There are 4 ways to turn a row about zero (a turn may also mirror it). The second row of each pair is the first, turned, with some noise. The first 24 pairs use one turn. New pairs use 2 turns, one after the other, and a turn may come again.
Known pairs, each followed by its turns in order:
[ 0.89 -5.36 -5.06 -4.52 -1.64]
[ 0.41 -7.11 -3.97 -1.19 -2.75] => (0)

[-4.88 -2.63  2.73  1.55  0.93]
[-1.89 -3.20 -3.60  2.88 -2.68] => (3)

[ 3.12 -3.61 -2.75  2.15  0.76]
[-3.16 -2.11  3.76  1.64  1.81] => (2)

[ 0.44  5.32  2.39  1.10 -0.58]
[-0.01  5.36 -1.16  0.72 -2.18] => (1)

[-0.45 -0.46  3.57 -5.33  0.47]
[-4.83  0.15 -1.96  2.85 -2.60] => (0)

[-1.59 -1.75  3.74 -1.91 -0.55]
[-2.42 -0.74  0.22  3.83 -0.47] => (0)

[ 1.08  1.60 -1.49  3.61  3.98]
[-1.41  5.20 -0.99 -0.49 -2.41] => (3)

[ 0.82  3.65 -3.32 -1.00 -3.77]
[-1.15  0.02 -3.01 -3.93  3.79] => (0)

[ 1.29  2.71  2.31 -4.14 -1.08]
[ 4.83 -1.42  2.77  0.20  0.24] => (3)

[ 1.19 -1.86 -4.05 -2.83  2.88]
[-0.72 -2.24  2.75 -3.38  3.76] => (2)

[ 1.69  0.95  4.89  5.14 -4.72]
[-0.41  0.38 -2.02  7.28 -4.34] => (2)

[ 1.65 -0.56 -5.28  3.37 -1.22]
[-4.63 -1.80 -3.73 -1.34  2.38] => (1)

[-2.56 -0.76 -1.69 -2.23 -2.62]
[-0.17 -3.78 -0.26 -2.62  0.92] => (3)

[-3.75 -1.24 -3.29  2.14 -4.91]
[-6.16  1.76 -1.29 -1.09 -3.40] => (2)

[ 0.33 -2.17  3.23 -4.33  3.29]
[-2.96  0.16 -0.57  2.93 -5.13] => (0)

[ 2.37 -5.02  2.77  4.01  2.58]
[ 0.36 -2.23  1.70 -7.06 -0.92] => (1)

[-1.42  0.46  3.74  1.12  4.38]
[ 1.92  3.41  3.74 -2.74  0.45] => (1)

[-3.49 -0.10 -2.37 -3.81  4.35]
[ 1.21  1.96  1.24 -5.94  2.83] => (2)

[ 3.15 -5.38  3.88  0.29 -3.88]
[-1.53 -2.29  0.52  5.51  5.70] => (3)

[-2.89  0.24 -2.36 -1.48  3.93]
[-1.62 -0.44  0.86 -2.24 -4.69] => (3)

[-0.16 -5.18  1.43 -2.97 -0.22]
[-2.12  1.31 -1.55  0.87  5.37] => (2)

[-3.27 -2.02 -5.35 -4.39  5.49]
[ 2.04 -2.11  2.96  2.50  8.35] => (1)

[-2.23 -5.17  2.37 -3.42  0.04]
[ 2.72 -4.42  4.49  0.63 -1.23] => (1)

[-2.10 -3.72  4.37  3.09 -4.98]
[-1.29 -3.49  4.34  4.48  4.52] => (0)

New pairs, each followed by its turns in order:
[-5.18 -0.31  1.07  4.52 -1.72]
[-1.49  2.87 -1.59 -0.80  6.20] => (2) (0)

[ 4.29 -0.41  4.54  4.36  2.10]
[-5.38  3.19  2.03  3.93  1.88] => (0) (0)

[ 3.19 -0.85 -0.88 -5.01 -4.19]
[-6.18 -1.35  1.58 -1.97 -2.04] => (2) (3)

[ 0.11  2.54  3.24  3.92 -0.50]
[ 0.72 -0.45 -4.50 -2.42 -2.53] => (1) (2)

[ 1.66 -2.39 -3.06 -2.13  5.27]
[-4.15 -3.86 -3.97  1.00 -0.74] => (0) (2)

[ 5.23 -2.96 -5.02 -4.87 -4.06]
[ 1.25 -8.41  3.08  3.54  2.11] => (0) (1)

[ 0.60  1.44 -0.96 -5.24 -3.47]
[ 5.41 -2.15  0.52 -2.85 -0.70] => (3) (1)

[ 0.60 -4.22  3.71 -1.47  0.07]
[-1.27 -1.62 -2.78  3.42  3.11] => (1) (2)

[ 0.79 -4.98  0.10  2.13  0.11]
[-1.56  3.41  3.58 -1.47 -0.06] => (2) (1)

[ 3.66  0.57  4.43 -0.20 -3.79]
[ 2.02  6.23 -1.32 -1.12  0.93] => (0) (2)

[ 4.21  3.88 -2.82 -4.44  2.82]
[-7.70  2.93  1.45  0.50  0.17] => (3) (0)

[-3.90  5.36 -3.52  5.06 -1.78]
[-0.48 -1.15 -7.96 -4.39 -1.27] => (3) (0)

[-0.71 -2.51 -3.79  0.54  5.31]
[-1.97  1.07  3.03  4.66 -3.48] => (3) (1)

[-4.12  1.73 -3.91  3.58  1.56]
[-5.86  0.93 -2.00  2.04  3.16] => (2) (0)

[-2.47  3.58 -4.58 -2.53  1.64]
[ 3.80 -2.38 -1.19  4.60 -2.76] => (3) (1)

[-1.21 -3.77 -4.12 -0.67  1.70]
[-4.07 -3.56  0.15  2.13  1.71] => (0) (2)

[-5.36 -0.97 -0.59 -4.81  4.77]
[ 3.16  3.44  1.60 -7.24 -1.75] => (1) (1)

[ 3.77 -0.51 -3.70  3.50  1.34]
[-0.49 -3.06 -2.47  5.17  0.47] => (2) (3)

[-5.44 -5.24 -1.08  2.75 -0.92]
[-1.54  6.36  2.88  4.20 -0.58] => (2) (1)

[-2.07 -2.62 -0.71  0.63  0.46]
[-1.99 -2.53 -1.69 -1.05 -0.48] => (3) (3)

[-2.83  0.63 -3.43  2.74  1.52]
[ 1.59  1.27  0.93  3.13 -3.93] => (2) (1)

[-5.50 -4.63  5.32 -3.51 -2.62]
[-0.25 -2.36  1.18 -3.53 -8.77] => (1) (1)

[ 2.13 -4.95  3.08  2.08 -0.47]
[5.39 2.06 2.60 1.79 1.13] => (3) (0)

[ 4.93 -1.18 -5.42  4.98 -3.59]
[ 6.41  2.54  1.83 -6.49  0.31] => (3) (2)

[ 1.77  0.48 -2.36 -1.86 -0.72]
[ 2.85  0.51 -1.45  0.14  1.88] => (3) (2)

[-1.72  2.79  1.52 -4.02  0.70]
[-1.12  0.72  1.15 -3.31 -3.94] => (0) (2)

[-4.72 -2.76 -2.70 -3.36  0.31]
[-3.80  2.99 -2.92  0.15  3.66] => (3) (2)

[-1.19  1.74  0.38  1.93 -2.51]
[-2.77 -0.50 -1.50  1.85 -1.44] => (2) (1)

[-0.09  1.92 -3.61 -0.80  5.40]
[ 4.88 -0.66  4.10 -1.81  1.03] => (1) (2)

[ 5.30 -4.26  2.74  2.85 -0.62]
[-3.27  5.06  2.65 -4.05  1.77] => (3) (1)

[-1.81  3.72  0.18 -3.54  1.48]
[-4.43 -2.62  0.87 -1.94  0.30] => (3) (0)

[-0.40  0.28 -2.67  0.10  4.48]
[ 2.97 -1.26  2.05  3.44 -0.80] => (2) (3)

[-3.39  1.36 -1.55 -0.24  4.84]
[ 2.94  4.77  1.85 -2.27  0.81] => (1) (1)

[-1.99  4.40  3.05  1.96  4.48]
[-3.08 -0.20 -6.22  1.91 -1.84] => (3) (1)

[ 4.70 -0.68 -1.16 -2.96  1.78]
[0.01 1.14 2.88 1.49 4.85] => (2) (2)

[ 4.40  4.73 -1.43  3.93  0.46]
[-2.89 -5.05  4.70  0.99  1.94] => (2) (0)

[ 1.52  3.54 -5.14  1.48  4.93]
[ 4.63  1.00  5.18 -2.98  3.05] => (0) (3)

[-3.39  3.98  4.82  2.00  1.09]
[-1.71  7.12 -0.11 -1.52  0.12] => (0) (1)

[-1.23  5.39  1.86 -0.40  2.20]
[-0.97  5.24  0.27 -2.65  2.10] => (1) (0)

[ 0.27 -3.84  3.28 -3.00  2.77]
[-0.80 -1.81 -5.01  0.15  3.81] => (0) (3)

